The rows come from 7 hidden closed curves, with some noise, and rows from the same curve form a group. Each curve winds through 6 dimensions. The rows are also pushed far along 4 directions, which tell nothing about the answers.
Some rows, each with its group after it:
-12 -3 4 -6 4 8 18 23 -13 -11 -1 -14 -3 -2 26 -15 0 -22 18 14 -23 => (4)
-36 -1 -6 -31 -31 -12 11 19 1 4 -19 -26 -26 -1 -3 -28 13 -43 32 -26 -53 => (0)
3 -3 23 -31 3 5 9 -5 -36 -11 -14 -35 -28 13 -7 -29 0 -31 28 -11 -29 => (6)
28 17 -5 25 25 -6 -41 12 -10 18 12 -31 -34 -12 -29 -3 5 4 -7 -6 -53 => (0)
-48 40 -29 1 9 3 -3 27 20 -16 23 -30 -7 0 -4 11 -1 -23 46 12 -49 => (3)
-32 49 -34 11 24 18 0 20 18 -31 27 9 -3 9 -23 41 -5 -4 24 28 -8 => (5)
30 39 -17 7 28 16 -34 0 -37 0 -1 -15 -51 12 -29 -9 7 13 5 -10 -16 => (2)
15 0 19 17 -10 -2 -13 -21 5 6 -22 -11 1 19 23 -4 9 8 -2 -30 13 => (3)
-45 10 -25 -11 -1 -5 7 35 24 12 -1 -20 -18 -10 7 -18 27 -22 29 -8 -33 => (4)
36 -11 16 3 22 -4 -34 -18 -39 -1 -28 -20 -8 33 8 -15 -2 9 6 -14 18 => (2)
1 -31 2 3 5 -14 2 5 7 4 8 18 16 -7 -17 13 -13 0 -23 26 5 => (0)
-7 5 -2 -4 -4 -11 -5 -4 3 -6 3 -18 -4 5 -8 -4 -10 -11 17 3 -30 => (0)
8 -40 59 -27 -3 -9 22 -53 -4 -8 -23 -25 28 21 31 -23 -14 -11 13 -8 36 => (4)
-2 26 -30 30 23 -1 -31 33 13 27 26 -23 -28 -32 -22 4 10 8 -4 4 -47 => (3)
19 3 3 -3 12 4 -9 -27 -20 -18 4 8 11 23 -1 5 -13 21 -3 12 31 => (2)
24 -21 31 -17 -17 3 19 -18 -13 5 -21 9 -1 2 10 -19 10 -2 -16 -21 23 => (6)
-2 -2 16 -11 -42 -2 10 -9 -1 20 -17 -21 -10 0 35 -40 32 -5 3 -46 -15 => (3)
15 -31 28 -10 -29 -23 14 -29 12 15 7 -2 16 -14 3 -20 7 2 -25 -13 -12 => (0)
-35 -9 1 -10 23 7 27 24 6 -40 -10 21 25 26 12 23 -8 -29 28 36 23 => (6)
4 19 -15 5 56 15 -7 30 -22 -43 6 16 11 17 -14 29 -13 -10 27 38 10 => (6)
7 1 19 8 20 -3 -21 -5 -4 -1 -12 -32 -4 8 -4 6 -10 -12 17 -7 -9 => (3)
82 -29 46 25 10 9 -9 -57 -29 15 -18 15 0 1 15 -11 -22 44 -56 -1 58 => (5)
-22 -6 12 -22 -6 -2 13 -13 -11 -29 -9 -16 6 25 4 4 -27 -30 32 14 -7 => (3)
7 -8 2 -5 -9 3 2 -24 -6 16 -4 5 -31 10 -19 -11 1 14 -22 -2 14 => (2)
19 5 17 -9 26 8 -13 22 -42 -6 -15 -31 -29 8 -10 -13 11 -27 21 -11 -36 => (0)
-33 -22 -7 -11 -51 -29 17 -10 41 11 24 19 41 -6 3 8 10 7 -19 -1 -3 => (5)
7 1 5 0 -31 12 4 -6 1 26 -31 1 -30 -9 11 -19 14 1 -13 -40 8 => (0)
-42 -15 -10 -24 -35 -1 43 1 19 -5 3 22 27 8 40 -18 17 -3 5 6 26 => (4)
61 12 6 30 5 -2 -35 5 -6 32 6 0 -15 -40 -21 -2 15 28 -38 -32 -17 => (3)
-26 -3 7 -14 -7 2 43 -10 12 -52 12 34 58 23 28 23 -18 -10 17 34 34 => (3)
23 -2 17 7 13 7 -19 -8 -18 25 -10 -20 -54 4 -40 1 6 -2 -22 -12 -13 => (5)
15 -14 8 9 40 6 -9 17 -20 4 -12 -3 -28 7 -18 -1 4 -9 -8 15 -1 => (6)
-32 7 -36 8 -7 -3 19 42 40 8 21 36 17 -20 7 11 31 7 -11 10 1 => (2)
6 -24 18 -14 -72 -30 -4 -31 11 46 -17 -29 -12 -21 8 -42 12 -2 -16 -59
 -41 => (0)
55 13 21 15 53 10 -35 -12 -50 -23 -8 -22 -23 21 -29 8 -23 -1 8 12 -9 => (0)
9 35 -4 24 36 18 -32 7 -22 1 -6 -39 -54 21 -10 -3 3 -4 16 -1 -30 => (3)
-16 -23 22 -26 -47 -3 36 -17 -1 0 -25 4 -7 15 19 -24 7 -22 -3 -19 1 => (3)
-17 6 -11 -2 11 0 -14 8 -10 -21 -10 -16 7 19 9 9 -27 -17 35 14 -6 => (1)
0 -38 29 -3 2 -6 2 -10 -10 0 -11 -9 21 13 17 4 -17 -10 -3 10 18 => (2)
40 -22 18 20 16 -14 -23 -1 -9 35 -7 -11 -38 -14 -28 -14 6 6 -37 -6 -27 => (6)
-10 6 -6 -2 1 -5 12 15 15 -26 20 17 54 -9 16 20 -7 -3 15 13 4 => (3)
36 3 13 10 10 6 -14 -3 -25 -2 -12 -7 -9 -8 -3 -1 -15 0 -3 -7 -7 => (1)
21 -14 25 2 36 -5 -19 -4 -22 -10 -26 -28 -2 24 12 -13 -5 -13 23 -1 1 => (2)
-39 11 -16 -2 -25 3 30 2 32 -14 26 21 37 -4 22 17 -1 6 3 18 14 => (6)
-32 21 -4 -16 -1 0 -10 6 -9 -24 -5 -29 -6 38 -6 10 2 -27 45 -7 -24 => (5)
1 -4 -1 1 -16 -2 6 19 10 24 -9 9 -21 -13 -6 -11 34 -3 -20 -27 -13 => (1)
-9 11 20 -28 -3 5 10 -25 -19 -40 -30 -25 6 50 30 -20 -1 -23 53 -17 10 => (2)
0 -19 5 -18 -44 -20 -3 5 -2 30 -23 -15 -26 -15 -12 -30 17 -20 -7 -43 -45 => (0)
-3 -44 36 -27 -33 -10 26 -43 -1 16 -17 -21 16 -6 29 -31 -20 -6 -1 -12 20 => (1)
-20 8 -1 9 37 3 -8 25 3 -21 -8 -21 4 15 11 11 -7 -26 39 18 -12 => (4)
-20 -39 10 -22 -47 -17 27 -42 30 24 -13 20 18 8 21 -19 8 15 -26 -14 47 => (4)
51 -5 21 25 35 11 -20 4 -24 8 -7 5 -21 -8 -17 7 -2 11 -28 3 6 => (1)
-35 5 -34 -4 -53 -5 21 42 35 33 32 23 3 -53 -10 5 29 -1 -25 -16 -37 => (2)
-4 -20 24 -7 -49 -15 17 -42 30 28 0 -9 3 -15 7 -15 -1 5 -22 -25 -3 => (3)
7 41 -21 -5 8 22 -9 21 -23 -6 1 -5 -30 -9 -19 -1 8 -5 18 -13 -20 => (6)
-19 -48 10 -13 -37 -13 27 -32 18 16 -12 21 24 1 25 -9 -20 10 -25 13 45 => (1)
21 -20 -1 20 5 -11 3 -31 26 8 7 43 23 4 3 10 -2 41 -43 18 54 => (2)
-23 -17 16 -36 -16 9 24 -29 -30 -24 -26 -16 -9 40 18 -19 -29 -24 28 12
 19 => (1)
21 17 3 14 23 13 -29 5 -32 -6 -27 -23 -29 30 14 -10 8 0 17 -18 -1 => (5)
6 -27 -1 5 -3 -8 -1 3 4 7 -15 27 17 5 9 6 2 12 -19 3 33 => (6)
-25 13 -16 -14 10 12 12 7 -3 -11 -1 -4 -8 22 18 -16 18 -1 21 6 15 => (4)
2 21 8 -6 26 23 6 9 -25 -13 -5 -24 -35 12 -3 -13 9 -17 21 4 -16 => (5)
17 -1 2 11 31 12 -19 -21 -31 -13 -10 -4 -6 39 12 0 -17 21 -1 22 38 => (4)
17 9 13 9 55 10 -37 -12 -41 -21 -11 -42 -21 31 -14 11 -40 -10 32 23 -3 => (1)
36 -8 18 20 36 9 0 -33 8 7 17 25 5 -3 -13 18 -7 40 -43 25 55 => (4)
-10 7 -9 4 21 6 -2 13 2 7 11 -20 -11 -21 -5 -3 -14 -6 12 16 -20 => (1)
19 -43 24 6 -3 -24 -2 -18 14 14 -10 9 29 -10 14 -9 -2 11 -24 -2 19 => (2)
-10 8 6 5 21 4 9 -1 9 -43 3 15 35 23 4 36 -21 -12 22 26 21 => (3)
-20 13 -36 -13 -15 0 -9 22 -6 16 2 -7 -29 -17 -23 -9 0 -6 10 -7 -31 => (6)
10 1 29 -1 21 8 -14 -34 -26 -24 -13 -16 0 52 -3 19 -13 -1 11 7 30 => (5)
43 -32 6 35 33 -7 -17 5 -5 10 19 36 28 -17 -6 23 -15 36 -52 38 33 => (5)
-47 -2 -20 -23 -37 -9 9 2 17 13 -11 -22 -7 -2 21 -22 -4 -17 29 -15 -18 => (1)
66 -19 34 15 42 8 -24 -22 -44 4 -1 -1 -3 7 -5 -4 -5 28 -33 8 33 => (2)
42 -17 11 20 19 -4 -42 -15 -29 37 -16 -28 -49 5 -21 -17 -4 18 -28 -9 -12 => (6)
-7 5 -22 12 46 8 -1 0 8 -7 32 14 10 2 -4 11 -9 28 -6 48 31 => (4)
2 -36 11 -1 -22 -3 26 -24 22 28 6 22 13 -23 16 -13 -3 23 -41 7 37 => (1)
-9 2 -4 -8 -56 -4 25 -4 28 13 -7 26 12 -13 27 -16 33 8 -16 -41 9 => (4)
-24 4 3 -20 -17 -1 20 0 4 -27 -7 12 26 27 22 2 17 -11 23 -10 17 => (1)
15 17 -11 8 10 20 -8 -4 -16 15 15 0 -26 -11 -13 0 2 24 -20 5 9 => (6)
24 -9 -4 16 39 5 1 9 0 11 31 24 -11 -28 -39 16 -9 18 -39 43 2 => (6)
-1 12 -30 18 -36 -11 -8 24 24 24 -1 18 3 -27 18 -11 27 16 -14 -32 -19 => (5)
0 -49 34 -7 -3 -14 25 -35 10 -3 -19 14 15 27 16 -10 -9 -1 -17 17 40 => (0)
-34 11 -8 -26 -19 7 22 43 -3 -13 -22 -2 -6 1 14 -13 29 -43 38 -26 -27 => (5)
-15 -2 22 -29 -42 8 12 -20 -36 -27 -49 -24 -11 52 36 -24 -4 -33 41 -36 1 => (4)
24 -11 -1 19 4 -12 -21 -8 2 28 25 -1 -13 -19 -34 8 -1 23 -41 9 -18 => (5)
32 15 10 -5 -6 -1 -21 -23 -17 13 -27 -26 -46 9 -9 -34 14 1 4 -44 -19 => (2)
21 -16 35 -11 1 -4 -9 -23 -34 -15 -49 -16 -9 44 18 -20 -1 -16 20 -25 16 => (0)
-51 38 -46 -25 -45 4 25 38 12 -27 4 21 -1 0 0 1 14 -27 36 -11 -37 => (1)
-3 -23 34 -21 9 7 28 -33 -19 -24 6 -8 16 27 13 -7 -20 -8 8 30 25 => (5)
-42 4 -16 -14 -10 -11 5 23 23 14 -3 -26 -15 -12 4 -20 15 -27 27 -11 -40 => (4)
-5 40 -4 -13 0 25 -3 15 -30 -15 -4 -33 -24 -4 1 -7 -3 -23 39 -19 -33 => (0)

New rows, each followed by its group:
3 16 -37 34 23 8 4 45 18 14 45 25 -4 -48 -9 12 6 20 -29 39 -25 => (4)
19 -3 5 12 15 8 -26 12 -32 25 -21 -37 -60 -1 -9 -26 0 -10 -3 -11 -40 => (4)
0 -33 20 -30 -26 -25 2 -23 -10 1 -20 -18 23 11 20 -31 -6 -13 17 -18 0 => (2)
-30 24 -28 -14 9 -1 -7 19 -7 -39 -1 -4 23 32 17 3 0 -13 50 7 -4 => (2)
1 2 -16 18 2 -9 -12 5 32 42 28 -4 -12 -48 -24 2 3 21 -27 3 -19 => (1)
0 -9 9 -9 53 0 10 6 -18 -42 24 -2 28 17 -4 10 -21 -11 21 58 3 => (6)
-38 11 -37 -3 -27 -2 -1 28 18 26 3 -4 -25 -16 -7 -8 16 -5 1 -11 -29 => (6)
-1 -40 6 -34 -46 -29 11 -7 -1 19 -21 4 10 -11 6 -37 8 -9 -7 -27 -8 => (6)
-46 9 -12 -20 12 9 23 22 5 -17 7 -21 8 -3 19 -7 -8 -27 44 21 -12 => (1)
34 14 19 22 68 23 -25 -7 -39 -28 -3 -22 5 21 15 13 -27 9 21 26 29 => (1)
57 24 -18 41 12 3 -39 19 -12 29 7 10 -23 -42 -19 -2 11 31 -35 -19 -29 => (5)
1 -22 21 7 43 8 4 3 -11 -12 15 -5 13 4 -11 27 -30 -9 -4 51 13 => (2)
-1 7 10 -17 37 17 8 9 -35 -24 -1 -24 -25 15 -17 -5 -10 -27 28 23 -13 => (6)
-5 26 6 -8 0 11 -26 -8 -32 -5 -33 -53 -56 36 -3 -20 1 -23 41 -31 -32 => (5)
-24 -5 17 -30 -22 -10 -4 -22 -18 -29 -33 -32 12 53 22 -9 -10 -29 50 -21
 4 => (1)
30 19 -14 24 18 12 -11 13 -15 -8 9 25 -15 -11 -24 20 -14 13 -21 17 -4 => (1)
-51 -15 -31 -9 -36 -11 19 15 34 13 5 22 18 -8 13 2 5 -1 -5 7 7 => (6)
35 13 -4 27 3 8 -15 11 -1 25 28 12 -3 -44 -20 15 2 28 -39 -3 -12 => (0)
0 -10 34 -27 -5 -2 7 -18 -30 -30 -10 -32 27 21 22 -9 -21 -26 40 -5 -4 => (2)
-33 22 -9 -24 -29 -11 9 -2 9 -14 -22 -28 -21 20 11 -29 11 -35 51 -31 -45 => (0)
22 -23 25 10 9 1 -2 -9 -2 30 -2 -11 -12 -15 2 -12 10 8 -29 -7 3 => (3)
9 18 -11 28 27 15 -14 30 -3 12 -9 3 -52 2 -20 7 18 -3 -13 0 -22 => (3)
21 31 2 17 43 16 -12 19 -18 -12 11 -12 -35 -4 -34 14 -3 -10 8 13 -33 => (6)
-33 15 -25 -20 -54 2 17 11 12 12 -17 -2 -15 -9 26 -31 20 -11 18 -37 -18 => (1)
-13 32 -12 24 17 6 2 23 35 -4 15 7 6 -10 4 22 22 1 6 -1 -9 => (3)
39 -3 3 35 0 0 -22 -11 6 39 11 2 -8 -22 6 -7 15 41 -46 -15 7 => (3)
37 24 -3 19 21 12 -48 12 -39 23 -26 -42 -72 -9 -27 -16 -6 -7 6 -27 -50 => (1)
23 -32 10 28 14 -8 3 2 20 8 26 42 57 -22 9 32 -9 33 -49 32 42 => (2)
-27 -30 10 -31 -44 -28 21 -2 14 2 -17 -9 7 -1 2 -21 -1 -35 15 -16 -31 => (6)
-24 -32 4 -21 -30 -8 54 -5 32 -14 13 54 58 -10 21 9 1 3 -17 21 45 => (6)
-18 -5 16 5 45 16 14 7 -7 -36 23 -4 27 11 -4 41 -38 -19 17 61 11 => (2)
-6 -7 10 -15 -22 10 20 -1 -18 4 -22 -9 -19 14 30 -34 20 -10 5 -21 -1 => (4)
-9 -12 3 -7 -4 -9 1 -14 3 -11 3 10 11 18 -16 17 -17 -2 -4 14 13 => (1)
-24 31 -35 18 53 15 -13 18 12 -17 30 2 5 12 -7 29 -3 16 16 44 16 => (1)
-9 -43 41 -45 -26 -3 39 -42 -18 -16 -16 -7 15 19 15 -21 -23 -20 7 7 27 => (6)
8 -59 58 -9 -33 -14 23 -49 13 14 -38 4 22 21 35 -14 0 -2 -23 -24 50 => (3)
-9 6 2 -14 -10 9 23 -9 2 -5 11 2 -6 -3 -1 -7 1 -4 1 4 -1 => (4)
-3 -14 12 -16 -19 -2 8 -26 -12 -17 -10 1 36 26 32 -6 -10 6 12 -3 35 => (6)
47 -29 33 -14 37 4 -12 -38 -54 -14 -7 -10 -3 20 -17 -7 -37 10 -7 28 31 => (6)
13 12 -15 19 30 8 -14 17 -4 -10 -9 18 -16 7 -19 16 -4 3 -2 13 5 => (0)
-34 12 -27 -29 12 10 24 27 -9 -33 13 20 19 3 -1 10 -8 -15 32 32 12 => (6)
1 24 -21 11 28 15 -13 2 -10 -2 16 -18 -19 -11 -9 3 -28 6 14 25 -11 => (1)
-19 21 -17 -2 40 13 -11 -4 -15 -23 15 -18 -19 28 -21 16 -24 -3 26 41 2 => (1)
22 9 4 7 -16 -6 -41 -6 -22 24 -37 -38 -39 5 0 -23 2 -4 10 -50 -30 => (1)
-13 13 1 0 26 2 0 38 2 -22 0 -19 14 -4 17 2 9 -31 39 3 -30 => (2)
49 1 -5 28 3 -5 -31 24 -10 46 6 -2 -34 -39 -17 -19 32 23 -44 -28 -37 => (5)
41 -6 21 3 36 -6 -42 -12 -43 0 -28 -39 -26 22 -7 -22 -8 -2 16 -12 -11 => (2)
50 -12 13 36 21 5 -19 -13 -5 17 -2 20 8 -14 8 9 -7 37 -40 3 38 => (1)
5 3 -13 16 31 12 1 19 2 8 20 11 -17 -26 -25 14 -15 5 -16 36 -7 => (1)
-1 -14 -4 2 -21 -10 8 -20 13 -10 8 26 45 -11 14 15 -37 15 -10 18 27 => (1)
-15 35 -28 8 43 16 -21 11 -16 -14 14 -31 -25 6 -14 8 -31 -3 36 33 -18 => (1)
-30 -21 -10 -20 -8 -12 7 15 -3 -7 -13 1 17 14 15 -12 3 -17 20 7 4 => (6)
15 -7 2 25 36 -5 -22 -10 0 -2 32 9 13 11 -23 34 -13 27 -28 42 16 => (5)
9 -14 -8 16 20 6 10 -27 12 1 34 43 4 1 -36 34 -29 37 -50 60 47 => (1)
-16 9 -13 -5 6 -8 13 35 15 -8 16 6 1 -12 -6 -3 26 -19 11 4 -38 => (0)
55 1 29 12 0 12 -19 -49 -29 17 -2 -14 -25 1 -11 -4 -15 30 -33 -14 16 => (6)
-4 -8 7 -19 -16 9 26 0 -2 4 -5 12 -10 -8 -4 -7 7 -10 -8 -7 9 => (6)
12 -28 7 21 35 -1 5 -12 10 7 17 24 -2 -6 -25 23 -29 17 -40 54 28 => (0)
20 15 -19 21 -1 2 -16 4 9 21 8 12 -10 -15 6 -9 22 32 -25 -15 6 => (4)
-20 22 -21 -2 -64 -6 16 0 46 23 9 23 -4 -28 -2 -1 31 10 -19 -41 -15 => (5)
-17 6 -2 3 -15 -1 0 2 9 3 5 -10 -8 -6 -11 15 -10 -12 5 -1 -22 => (2)
-53 11 -34 -8 -84 -10 28 14 58 32 4 23 -2 -35 7 -3 25 -4 -13 -37 -26 => (6)
10 -5 6 -12 -23 -15 -19 -27 -21 9 -3 -31 -3 6 4 -24 -11 7 9 -17 -18 => (6)
3 -25 39 -32 7 -3 4 -52 -34 -27 -30 -32 -4 52 7 -19 -32 -19 31 10 22 => (2)
6 25 9 27 52 24 -22 25 -25 -22 9 -25 -16 10 -15 36 -21 -16 19 29 -18 => (2)
30 29 -11 33 38 17 -19 24 -7 -1 27 10 -3 -22 -15 24 4 22 -17 15 -4 => (0)
5 32 -19 12 32 8 -33 46 -27 -14 3 -23 -13 3 -11 13 3 -16 31 0 -41 => (0)
-13 -36 8 0 -28 -15 22 -11 33 28 8 31 14 -9 -1 5 14 12 -45 4 24 => (5)
-13 38 -13 -1 -13 11 -7 20 1 -5 -11 -9 -24 12 -2 1 31 -13 22 -37 -23 => (5)
40 -10 -3 21 -26 0 -30 -19 -14 55 -22 1 -58 -9 -10 -27 18 34 -55 -38 0 => (4)
-34 -2 -10 -7 -2 3 15 14 1 -35 -17 10 33 30 41 7 -12 -17 37 16 23 => (5)
6 9 -7 6 -11 6 -11 1 7 43 -7 -27 -35 -29 10 -33 18 12 -7 -32 -17 => (1)
48 -36 39 -16 -19 2 5 -48 -30 10 -29 17 3 6 3 -16 -14 18 -33 -21 54 => (6)
-19 27 -25 10 28 6 17 48 27 -15 33 21 15 -26 -3 16 21 -5 8 25 -18 => (2)
7 -16 -14 -2 -19 -12 -2 -3 2 24 13 14 7 -19 4 -15 10 26 -27 -6 7 => (6)
19 -24 37 -11 -42 -11 2 -50 -8 24 -16 -25 -24 -1 -9 -21 -14 -3 -20 -29
 -14 => (6)
20 -15 5 -33 -49 -15 -2 -14 -18 35 -17 -17 -29 -27 -15 -49 13 -5 -10 -50
 -35 => (6)
43 17 -15 48 22 2 -41 35 6 40 3 7 -23 -34 -8 2 36 31 -39 -27 -16 => (3)
32 -13 46 7 65 11 -10 -31 -24 -17 -8 -28 1 24 2 2 -22 1 11 25 32 => (4)
-7 -19 7 -8 -70 -8 16 -23 10 14 -25 20 3 7 22 -11 5 2 -19 -36 11 => (4)
5 -8 3 2 -28 -10 23 1 35 23 19 23 12 -43 -1 -7 20 9 -32 -14 -9 => (2)
13 18 -20 13 10 5 -23 -6 3 30 1 -4 -42 -4 -21 -12 20 26 -20 -13 2 => (4)
32 24 21 6 33 34 -9 -21 -40 -21 -15 -17 -28 19 -1 3 -23 1 14 2 21 => (0)
-16 -6 -23 -8 -9 4 24 -5 16 2 39 37 28 -23 -6 16 -15 28 -26 38 34 => (6)
63 -21 37 13 11 3 -19 -43 -38 17 -1 -10 -21 -2 -20 -7 -28 25 -41 5 9 => (3)
19 -28 59 -25 19 6 16 -56 -28 -21 -19 -30 13 36 21 -19 -22 -10 18 4 40 => (4)
8 -6 17 -23 -20 -8 -8 -8 -33 5 -16 -43 -26 4 -1 -36 0 -24 21 -27 -47 => (5)
2 9 -18 38 23 11 -8 6 25 11 13 21 -7 -9 -2 23 -5 28 -25 24 21 => (0)
-56 15 -31 -30 -34 2 17 11 8 -4 -5 -22 -10 -4 18 -21 -10 -26 44 -4 -28 => (1)
43 -26 19 19 -6 -12 -30 -17 -13 49 -9 -17 -21 -22 -1 -20 4 26 -43 -23 -3 => (3)
9 7 18 -4 14 12 -1 -29 -29 -21 0 -30 -11 30 14 -15 -17 -1 20 12 0 => (5)
-37 5 -4 -26 -7 -3 11 4 -8 -42 -10 1 15 45 3 13 -7 -29 39 10 3 => (1)
19 -22 49 -30 15 5 10 -37 -48 -32 -29 -31 -10 41 0 -18 -25 -29 28 6 7 => (0)
-21 14 -8 -22 -15 8 -11 8 -31 -3 -25 -33 -39 29 1 -20 11 -22 34 -25 -24 => (2)
10 -4 18 -14 -20 -10 -16 -26 -11 22 -15 -39 -31 -1 -15 -23 -4 -9 5 -31
 -27 => (1)
-26 -13 1 -23 -23 -17 8 21 -2 -11 -17 -12 15 13 16 -15 16 -33 31 -19 -31 => (0)
22 -40 30 -17 -52 -22 6 -24 -7 26 -19 -5 14 -7 26 -38 18 4 -23 -42 -3 => (5)
-6 -45 26 -22 -60 -24 5 -47 -2 30 -25 -26 -5 10 16 -35 -10 -3 -12 -30 -3 => (6)
